The rows of each matrix lie in a flat space through zero, up to rounding. After each matrix: how many dimensions does the smallest such space have?
(in the rows, 128 means zero)

[[ 96 131 140 152 157 122 147 115 159 141 108 178 115 156 115 122 118 131
  126 108 113 114 185 131 139]
 [131 127 144 127 132 135 134 116 134 130 124 131 135 125 126 123 139 138
  127 136 137 135 123 132 116]
 [140 144 163 131 130 107 140 134 122 108 107 129 114 139 149 105 168 109
  146 130 149 119 105 162 130]
 [152 127 131 133 109 147 114 108 124 111 137 117 134 120 113 161  87 156
  101 150 125 162 118 126 122]
 [157 132 130 109 134 121 135 142 145 136 111 126 143 153 152 119 153 107
  142 125 133 112 122 132 142]
 [122 135 107 147 121 115 138 128 121 140 123 155 124 122 126 105 134  97
  132 117 122 108 135 141 135]
 [147 134 140 114 135 138 134 133 146 127 123 132 149 147 141 119 155 123
  134 121 137 126 111 132 134]
 [115 116 134 108 142 128 133 135 133 144 132 110 138 122 136 118 154 135
  142 131 138 122 123 117 111]
 [159 134 122 124 145 121 146 133 171 152 101 155 155 177 142 118 137 103
  132 110 117 105 144 135 154]
 [141 130 108 111 136 140 127 144 152 137 128 144 143 155 143 140 123 117
  130 114 117 114 152 111 152]
 [108 124 107 137 111 123 123 132 101 128 155 111 126  95 119 125 120 129
  124 132 127 131 106 129 111]
 [178 131 129 117 126 155 132 110 155 144 111 143 170 143 126 117 145 122
  121 128 132 136 110 125 135]
 [115 135 114 134 143 124 149 138 155 143 126 170 135 153 141 121 131 109
  132 111 118 101 163 134 143]
 [156 125 139 120 153 122 147 122 177 155  95 143 153 177 137 127 130 125
  129 123 120 117 150 131 141]
 [115 126 149 113 152 126 141 136 142 143 119 126 141 137 137  93 184 121
  151 112 144 113 113 128 120]
 [122 123 105 161 119 105 119 118 118 140 125 117 121 127  93 128  86 126
  111 115 101 131 122 131 134]
 [118 139 168  87 153 134 155 154 137 123 120 145 131 130 184  86 233 103
  176 128 175  97 121 141 117]
 [131 138 109 156 107  97 123 135 103 117 129 122 109 125 121 126 103 106
  122 122 114 122 113 151 141]
 [126 127 146 101 142 132 134 142 132 130 124 121 132 129 151 111 176 122
  152 128 149 117 121 124 122]
 [108 136 130 150 125 117 121 131 110 114 132 128 111 123 112 115 128 122
  128 109 123 128 113 138 134]
 [113 137 149 125 133 122 137 138 117 117 127 132 118 120 144 101 175 114
  149 123 149 116 111 144 121]
 [114 135 119 162 112 108 126 122 105 114 131 136 101 117 113 131  97 122
  117 128 116 130 132 147 132]
 [185 123 105 118 122 135 111 123 144 152 106 110 163 150 113 122 121 113
  121 113 111 132 104 109 154]
 [131 132 162 126 132 141 132 117 135 111 129 125 134 131 128 131 141 151
  124 138 144 147 109 139 114]
 [139 116 130 122 142 135 134 111 154 152 111 135 143 141 120 134 117 141
  122 134 121 132 154 114 125]]
  9

[[ 75  53 110 138 146  93  82  96 156 151 148 157 106 142  83  96 183 128
  128 138 158  95 157 106 150]
 [ 53  23 102 146 152  80  63  82 164 160 156 163  97 150  65  84 205 127
  131 144 171  83 167 100 160]
 [110 102 120  96 140  90 102 138 151 148 134 168 122 118 110 123 144 145
  124 124 137 101 141 106 129]
 [138 146  96 156 104 116 120 138  71 121 120  51 135 126 146 170 108 139
  171 150 132 146  91 167 117]
 [146 152 140 104 129 133 143 146 135 126 122 146 135 117 140 134 111 133
  117 116 115 130 126 122 119]
 [ 93  80  90 116 133  64  74 133 126 155 137 131 118 122 101 137 156 154
  153 143 153  97 129 122 131]
 [ 82  63 102 120 143  74  76 116 148 156 144 156 111 131  89 113 172 143
  137 138 156  91 147 108 141]
 [ 96  82 138 138 146 133 116  94 165 136 143 167 112 145  98  86 167 112
  107 126 142 111 161 104 149]
 [156 164 151  71 135 126 148 165 152 131 119 178 140 105 143 134 101 142
  103 104 106 122 131 108 112]
 [151 160 148 121 126 155 156 136 131 116 121 133 136 124 145 129 107 121
  114 117 112 142 126 129 122]
 [148 156 134 120 122 137 144 143 119 121 121 121 136 121 144 141 107 131
  128 123 117 138 118 134 119]
 [157 163 168  51 146 131 156 167 178 133 121 217 139 102 139 119 104 140
   82  91 101 115 146  90 114]
 [106  97 122 135 135 118 111 112 140 136 136 139 119 136 110 113 151 125
  127 132 140 116 141 119 138]
 [142 150 118 126 117 122 131 145 105 124 121 102 136 120 143 152 109 138
  143 132 123 137 109 143 117]
 [ 83  65 110 146 140 101  89  98 143 145 144 139 110 143  91 104 174 126
  134 141 155 104 148 116 147]
 [ 96  84 123 170 134 137 113  86 134 129 141 119 113 152 104  99 164 108
  129 140 147 125 144 127 150]
 [183 205 144 108 111 156 172 167 101 107 107 104 151 109 174 164  70 134
  128 116  97 158  98 148 102]
 [128 127 145 139 133 154 143 112 142 121 131 140 125 138 126 108 134 111
  112 123 125 133 140 122 136]
 [128 131 124 171 117 153 137 107 103 114 128  82 127 143 134 129 128 112
  141 140 131 148 118 150 134]
 [138 144 124 150 116 143 138 126 104 117 123  91 132 132 141 140 116 123
  140 135 125 145 113 147 125]
 [158 171 137 132 115 153 156 142 106 112 117 101 140 123 155 147  97 125
  131 125 112 151 109 146 116]
 [ 95  83 101 146 130  97  91 111 122 142 138 115 116 137 104 125 158 133
  148 145 151 112 132 130 138]
 [157 167 141  91 126 129 147 161 131 126 118 146 141 109 148 144  98 140
  118 113 109 132 120 124 112]
 [106 100 106 167 122 122 108 104 108 129 134  90 119 143 116 127 148 122
  150 147 146 130 124 143 138]
 [150 160 129 117 119 131 141 149 112 122 119 114 138 117 147 150 102 136
  134 125 116 138 112 138 115]]
  3

[[205 109  96 174 181 123 209  96 150  79 111  99 170 226 169 126 160 125
   98  93  99 150 131 127  99]
 [109 105 177 147 114 131 102 106  82 150 113  82 124  50  92 179  80  85
  117 151 119 150  64 101 120]
 [ 96 177  33  63  95 117 121 221 167 160 176 216 146 191  97  27 108 172
  148 156 156  95 181 168  97]
 [174 147  63 106 107  92 186 183 177 108 172 146 147 143  91 118 120 128
   90 111 119 139 145 121  81]
 [181 114  95 107 126 113 183 171 157  89 154 121 153 143 107 136 101 105
   89 106 116 131 106 123  73]
 [123 131 117  92 113  64  86 189 156 184 164 143 108  96 101 105 148 137
  148 156 164 139 138 127  85]
 [209 102 121 186 183  86 218 111 159  95 131  90 138 181 165 174 190 136
  102  93 113 176 131 119  74]
 [ 96 106 221 183 171 189 111  90  55 128  87  81 124  87 154 188 107 110
  130 137 123 131  69 122 132]
 [150  82 167 177 157 156 159  55  88  93  83  71 146 140 152 180 108  93
  112 116  96 146  74 116 134]
 [ 79 150 160 108  89 184  95 128  93 117 124 138 116  52  98 147  73 111
  119 129 120  97 112 120 178]
 [111 113 176 172 154 164 131  87  83 124  97  98 129 119 147 166 117 120
  129 133 118 136  95 126 136]
 [ 99  82 216 146 121 143  90  81  71 138  98  75 101  35 120 205  92  86
  135 142 123 141  58 107 145]
 [170 124 146 147 153 108 138 124 146 116 129 101 122 117 144 148 171 124
  112 105 126 144 134 109 120]
 [226  50 191 143 143  96 181  87 140  52 119  35 117  59 135 243 134  56
   75  68  96 161  59  80 107]
 [169  92  97  91 107 101 165 154 152  98 147 120 144 135 102 138  89  96
  105 117 118 131  95 126  84]
 [126 179  27 118 136 105 174 188 180 147 166 205 148 243 138  46 167 200
  146 138 147 123 209 171  92]
 [160  80 108 120 101 148 190 107 108  73 117  92 171 134  89 167  29  63
   81 118  84 135  50 116 100]
 [125  85 172 128 105 137 136 110  93 111 120  86 124  56  96 200  63  77
  107 130 111 140  54 108 116]
 [ 98 117 148  90  89 148 102 130 112 119 129 135 112  75 105 146  81 107
  133 131 128 105 104 128 154]
 [ 93 151 156 111 106 156  93 137 116 129 133 142 105  68 117 138 118 130
  131 126 134 106 136 123 167]
 [ 99 119 156 119 116 164 113 123  96 120 118 123 126  96 118 147  84 111
  128 134 124 112  96 130 140]
 [150 150  95 139 131 139 176 131 146  97 136 141 144 161 131 123 135 140
  105 106 112 127 152 130 129]
 [131  64 181 145 106 138 131  69  74 112  95  58 134  59  95 209  50  54
  104 136  96 152  29  97 125]
 [127 101 168 121 123 127 119 122 116 120 126 107 109  80 126 171 116 108
  128 123 130 130  97 119 127]
 [ 99 120  97  81  73  85  74 132 134 178 136 145 120 107  84  92 100 116
  154 167 140 129 125 127 137]]
  8

[[166 143 128  96 167 125 126 116 115 102 108 150 142 123 163 136 131 124
  122 103 116 159 145 144 133]
 [143  52 155 132 110 185 171 141 100 128 207  96 134 186 119 153  52 140
  156  98 147  73  67  97  51]
 [128 155  91 145 117 157 147 196 160 106 132 137 106 112 150  98 133 142
  131 140 139 167 122 155  94]
 [ 96 132 145 140 123 122 116  77 119 161 110 107  93 105 113 142 116 140
  104 174 148 140 150 136 162]
 [167 110 117 123 183 103 145 112 122 167 131 169 184 132  99 135 138 106
  122 143 115 124 107  95 130]
 [125 185 157 122 103  61  94  85 103 165 111 133 117 187 123 113 186 145
  122 104  91 106 136 139 155]
 [126 171 147 116 145  94 121  98 185 121 106 137 206 123 160 120 193  91
  145 101  87 131 127  99 164]
 [116 141 196  77 112  85  98  66 128 100 104  89 176 181 157 154 160 122
  135  59 109  90 160 112 189]
 [115 100 160 119 122 103 185 128 169 160 167 122 194 184  98 144 121 128
  120 125 151  89  84  73 123]
 [102 128 106 161 167 165 121 100 160  64  96 114  74  67 201 126 118 141
  147 121 122 161 138 144 128]
 [108 207 132 110 131 111 106 104 167  96  95 118 122 106 186 140 168 133
  129 103 103 145 134 146 156]
 [150  96 137 107 169 133 137  89 122 114 118 164 146  72 136 149  93  90
  105 136 132 168 154 119 140]
 [142 134 106  93 184 117 206 176 194  74 122 146 222 105 166 114 160 125
  161  85 148 164  89 123 120]
 [123 186 112 105 132 187 123 181 184  67 106  72 105 151 209 161 116 177
  112 127 156 153 147 156 134]
 [163 119 150 113  99 123 160 157  98 201 186 136 166 209  72 135 109 133
  112 142 141  98  89 108  88]
 [136 153  98 142 135 113 120 154 144 126 140 149 114 161 135 131 148 140
  133 107  96  90  88 112 102]
 [131  52 133 116 138 186 193 160 121 118 168  93 160 116 109 148  59 136
  146 140 192 130  99 120  94]
 [124 140 142 140 106 145  91 122 128 141 133  90 125 177 133 140 136 135
  135 127 109  86 130 112 134]
 [122 156 131 104 122 122 145 135 120 147 129 105 161 112 112 133 146 135
  147 133 145 133 106 147 136]
 [103  98 140 174 143 104 101  59 125 121 103 136  85 127 142 107 140 127
  133 119 100 116 151 112 149]
 [116 147 139 148 115  91  87 109 151 122 103 132 148 156 141  96 192 109
  145 100  80 105 150 108 160]
 [159  73 167 140 124 106 131  90  89 161 145 168 164 153  98  90 130  86
  133 116 105 132 148 106 119]
 [145  67 122 150 107 136 127 160  84 138 134 154  89 147  89  88  99 130
  106 151 150 148 174 142 112]
 [144  97 155 136  95 139  99 112  73 144 146 119 123 156 108 112 120 112
  147 112 108 106 142 129 115]
 [133  51  94 162 130 155 164 189 123 128 156 140 120 134  88 102  94 134
  136 149 160 119 112 115  88]]
  12

[[ 30 129 156 114 156 132 183 130  72 110  99 123 110 110 160 114  83  98
  181 111 132 133 134 145 103]
 [129  90 110 121 119  93 124 130 132  96 116 122 119 125 124 152 156 120
  136 114 103 122 132 129  99]
 [156 110  82 132 104  94 127 151 130 106 120 117 134 125 150 146 129 144
   86 151 125 130 147 139 126]
 [114 121 132  53 176 109 147 132 165 101 104 121 157 119 106 153 139 114
  157  96 127 117 167 165 130]
 [156 119 104 176  70 140  97 127 115 112 166 129 124 131 103 130 151 129
  142 142 124 131  79  86 123]
 [132  93  94 109 140  75 151 152 156  72 138 105 152 141 132 139 121 113
  116 116 120 124 151 136  83]
 [183 124 127 147  97 151  76 107 120 145 128 124 139 135  96 126 158 138
  121 147 132 129 110 129 163]
 [130 130 151 132 127 152 107 101 128 147 125 103 132 125 106 108 139 136
  170 116 132 133 101 102 138]
 [ 72 132 130 165 115 156 120 128  37  94 132 134 117 137 113 116 140  75
  175 134 146 117  82 162 113]
 [110  96 106 101 112  72 145 147  94  73 116 132 126 128 125 141 150 115
  142 116 119  97 140 160 105]
 [ 99 116 120 104 166 138 128 125 132 116  80 107 142 115 128 151 129 114
  153 117 121 150 151 157 126]
 [123 122 117 121 129 105 124 103 134 132 107  60 173 163 149 100 129 139
  117 137 128 137 125 123 114]
 [110 119 134 157 124 152 139 132 117 126 142 173 111 134 137 124 114 114
  130 126 101 163 121 109 125]
 [110 125 125 119 131 141 135 125 137 128 115 163 134 129 122 148 127 128
  140 119  99 151 143 119 132]
 [160 124 150 106 103 132  96 106 113 125 128 149 137 122  59 150 152 118
  161 119 137  82 129 145 142]
 [114 152 146 153 130 139 126 108 116 141 151 100 124 148 150 109 128  99
  105 148 149 116  97 134 111]
 [ 83 156 129 139 151 121 158 139 140 150 129 129 114 127 152 128  90 139
  123 118 134 116 137 104  87]
 [ 98 120 144 114 129 113 138 136  75 115 114 139 114 128 118  99 139 130
  168 105 133 105 121 150 132]
 [181 136  86 157 142 116 121 170 175 142 153 117 130 140 161 105 123 168
   55 145 138 153 134 118 141]
 [111 114 151  96 142 116 147 116 134 116 117 137 126 119 119 148 118 105
  145 111 118 115 152 140 111]
 [132 103 125 127 124 120 132 132 146 119 121 128 101  99 137 149 134 133
  138 118 108 142 131 107 122]
 [133 122 130 117 131 124 129 133 117  97 150 137 163 151  82 116 116 105
  153 115 142 108 133 145 116]
 [134 132 147 167  79 151 110 101  82 140 151 125 121 143 129  97 137 121
  134 152 131 133  80 107 145]
 [145 129 139 165  86 136 129 102 162 160 157 123 109 119 145 134 104 150
  118 140 107 145 107  41 109]
 [103  99 126 130 123  83 163 138 113 105 126 114 125 132 142 111  87 132
  141 111 122 116 145 109  79]]
  13

[[130 108 132 136 102 113 120 127 126 133 132 117 145 136 149 141 147 113
  138 142 132 125 119 124 133]
 [108  90 129 144 143 117 107 127 136 142 132 102  69 101 143 103 111 155
  144 169 107  76 134 146 142]
 [132 129  86 127 175 166 138 125 107 113 109 152 105  96 100 141 145 165
  129  99 137 138 116 144  83]
 [136 144 127 134 127 152 139 130 122 112 116 142 149 137 107 124 138 114
  120  98 160 160 155 124 132]
 [102 143 175 127  58 106 119 120 147 158 160 114 148 151 135 144 118 128
  139 185  78  91  90 113 155]
 [113 117 166 152 106 121 115 130 151 130 133 103 119 145 134  84  98 100
  128 142 145 109 187 130 193]
 [120 107 138 139 119 115 117 127 136 134 134 110 120 130 144 119 119 120
  135 143 127 105 138 133 149]
 [127 127 125 130 120 130 127 128 122 132 127 129 126 122 127 136 143 139
  133 143 122 129 114 126 118]
 [126 136 107 122 147 151 136 122 119 123 124 146 123 113 108 148 135 153
  129 111 121 126 105 137  98]
 [133 142 113 112 158 130 134 132 123 128 124 138 106 112 120 124 121 151
  121 126 113 134 116 128 104]
 [132 132 109 116 160 133 134 127 124 124 125 137 115 116 123 133 119 142
  123 110 121 126 117 135 106]
 [117 102 152 142 114 103 110 129 146 138 137  98 111 135 153 100 105 110
  134 154 126  97 155 132 171]
 [145  69 105 149 148 119 120 126 123 106 115 111 147 136 163 129 138  79
  134  78 188 131 169 147 143]
 [136 101  96 137 151 145 130 122 113 112 116 135 136 117 129 150 149 126
  135  91 156 131 126 145 106]
 [149 143 100 107 135 134 144 127 108 120 123 153 163 129 125 171 160 130
  123 101 130 163  86 120  79]
 [141 103 141 124 144  84 119 136 148 124 133 100 129 150 171  93  89  75
  116 109 150 125 176 128 170]
 [147 111 145 138 118  98 119 143 135 121 119 105 138 149 160  89 126  78
  119 130 166 158 186 115 169]
 [113 155 165 114 128 100 120 139 153 151 142 110  79 126 130  75  78 146
  117 184  81 107 143 115 159]
 [138 144 129 120 139 128 135 133 129 121 123 134 134 135 123 116 119 117
  115 111 139 150 145 122 131]
 [142 169  99  98 185 142 143 143 111 126 110 154  78  91 101 109 130 184
  111 137 104 163 112 120  75]
 [132 107 137 160  78 145 127 122 121 113 121 126 188 156 130 150 166  81
  139 104 182 148 154 127 154]
 [125  76 138 160  91 109 105 129 126 134 126  97 131 131 163 125 158 107
  150 163 148 115 143 130 155]
 [119 134 116 155  90 187 138 114 105 116 117 155 169 126  86 176 186 143
  145 112 154 143 108 133 107]
 [124 146 144 124 113 130 133 126 137 128 135 132 147 145 120 128 115 115
  122 120 127 130 133 123 142]
 [133 142  83 132 155 193 149 118  98 104 106 171 143 106  79 170 169 159
  131  75 154 155 107 142  73]]
  6

[[120 134  94 140 136  93 134 154 132 137 150 154 106  96 100 152 141 159
   95 131  97 154 112 124 121]
 [134 117 163 143 139 107 136 118 117 134 120 127 125 150 114 106 154 133
  135 115 159  71 136 149 142]
 [ 94 163 161 123 131 112 108 124 120 145 137 136  94 133 161 110 162 120
  131 144 130 136 116 140 101]
 [140 143 123 145 120 140 158 147  98 132 135 133 106 137  74 151 159 143
  124 107 136 117 103 126 123]
 [136 139 131 120 123 148 139 110 135 123 121 106 150 142 121 134  88 119
  131 182 119 107 158 100 163]
 [ 93 107 112 140 148 194 137 155 147 132 126 159  89 105 115 116 139 174
  128 116 139 107 101  97 106]
 [134 136 108 158 139 137 185 113 136 112 118 137 129 146 143 111 135 162
   82 142 126 106 145 121 145]
 [154 118 124 147 110 155 113 163 106 119 128  94 122 134 125 112 128 155
  136 123  82 116 102 110 145]
 [132 117 120  98 135 147 136 106 129 120 116 123 143 159 149  98 123 104
  130 111 156 134 128 139 146]
 [137 134 145 132 123 132 112 119 120 138 126 138 153  91 123 116 120 116
  130 123 119 141 132 166 180]
 [150 120 137 135 121 126 118 128 116 126 190 105 113 140 136 138  97 125
  137 145 137 124 185 133 146]
 [154 127 136 133 106 159 137  94 123 138 105 146 160 136 125 111 104 110
  134  81 154 123 130 159 160]
 [106 125  94 106 150  89 129 122 143 153 113 160 131 115 117 130 135 138
  105 131 113 150 129 124 113]
 [ 96 150 133 137 142 105 146 134 159  91 140 136 115 121 107 143 130 131
  120 151 143 103 123 114 110]
 [100 114 161  74 121 115 143 125 149 123 136 125 117 107 181 131 171 107
  106 139 141 158 125 102 145]
 [152 106 110 151 134 116 111 112  98 116 138 111 130 143 131 156 143 121
  133 124 134 145 153 142 148]
 [141 154 162 159  88 139 135 128 123 120  97 104 135 130 171 143 138 122
  128 141 100 125 120 109 111]
 [159 133 120 143 119 174 162 155 104 116 125 110 138 131 107 121 122 112
  123 130 141 134 166 141 124]
 [ 95 135 131 124 131 128  82 136 130 130 137 134 105 120 106 133 128 123
  150 138 120 119 144 109 127]
 [131 115 144 107 182 116 142 123 111 123 145  81 131 151 139 124 141 130
  138 232 155 129 105 139  97]
 [ 97 159 130 136 119 139 126  82 156 119 137 154 113 143 141 134 100 141
  120 155 142 127 113 107 109]
 [154  71 136 117 107 107 106 116 134 141 124 123 150 103 158 145 125 134
  119 129 127 176 113 125 111]
 [112 136 116 103 158 101 145 102 128 132 185 130 129 123 125 153 120 166
  144 105 113 113 156 126 133]
 [124 149 140 126 100  97 121 110 139 166 133 159 124 114 102 142 109 141
  109 139 107 125 126 113 151]
 [121 142 101 123 163 106 145 145 146 180 146 160 113 110 145 148 111 124
  127  97 109 111 133 151 172]]
  18

[[148 100 130  97 172 123 112 121 143 113 137 144 115 132 164 109 167 106
  114 152 162 125 100 123 115]
 [100 176 119 120 122 110 155 132 139 107 108 149 112 136 154 173 159 124
  113 135 134 126 126 123 150]
 [130 119 145 132 136 126 120 149 123 121 142 146 137 127 115 146 125 117
  102 105 106 138 183 145 103]
 [ 97 120 132 152 140  98 105 110 148 152 113 132  95 145  99 156 140 135
  121 101 120 112 140 128 115]
 [172 122 136 140 202 150 131 121 195 129 134 135 105 130 140 120 170  94
  117  90 117 105 119 148 124]
 [123 110 126  98 150 166  99 126 103 127 145 135 123 120 143 130 116 144
  100 138 130  92 190 126 122]
 [112 155 120 105 131  99 178 156 124 120 138 107  90 131 125 133 162 129
  135 167 127 157 136 100 136]
 [121 132 149 110 121 126 156 176 137 113 144 136  79  98 127 116 157 109
  139 140 100 150 112 130  94]
 [143 139 123 148 195 103 124 137 205  94 125 124 132 152 181 139 155 120
  119 130 150 135 115 138 136]
 [113 107 121 152 129 127 120 113  94 161 119 117 141 152 121 145 136 140
  117 134 124 127 145 119 127]
 [137 108 142 113 134 145 138 144 125 119 187 150  95  99 104  77 113 135
  120 137 102 100 118 138 104]
 [144 149 146 132 135 135 107 136 124 117 150 169 125  99 133 118 101 157
  128 136 124 124 125 107 133]
 [115 112 137  95 105 123  90  79 132 141  95 125 186 135 151 136 137 147
  139 130 157  66 122 105 139]
 [132 136 127 145 130 120 131  98 152 152  99  99 135 136  90 117 128 130
  136 116 124 116 112 142 136]
 [164 154 115  99 140 143 125 127 181 121 104 133 151  90 165 120 149 122
  140 158 143 102 122 134 134]
 [109 173 146 156 120 130 133 116 139 145  77 118 136 117 120 211 143 117
  136 161 133 112 137 141 125]
 [167 159 125 140 170 116 162 157 155 136 113 101 137 128 149 143 176 110
  153 136 135 161 116  93 177]
 [106 124 117 135  94 144 129 109 120 140 135 157 147 130 122 117 110 149
  110 125 139 133  71 138 103]
 [114 113 102 121 117 100 135 139 119 117 120 128 139 136 140 136 153 110
  124 139 155 127 119 141 141]
 [152 135 105 101  90 138 167 140 130 134 137 136 130 116 158 161 136 125
  139 162 116 134 123 133 111]
 [162 134 106 120 117 130 127 100 150 124 102 124 157 124 143 133 135 139
  155 116 178 108 106 127 136]
 [125 126 138 112 105  92 157 150 135 127 100 124  66 116 102 112 161 133
  127 134 108 138 111 140 109]
 [100 126 183 140 119 190 136 112 115 145 118 125 122 112 122 137 116  71
  119 123 106 111 181 106 109]
 [123 123 145 128 148 126 100 130 138 119 138 107 105 142 134 141  93 138
  141 133 127 140 106 122 139]
 [115 150 103 115 124 122 136  94 136 127 104 133 139 136 134 125 177 103
  141 111 136 109 109 139 133]]
  21
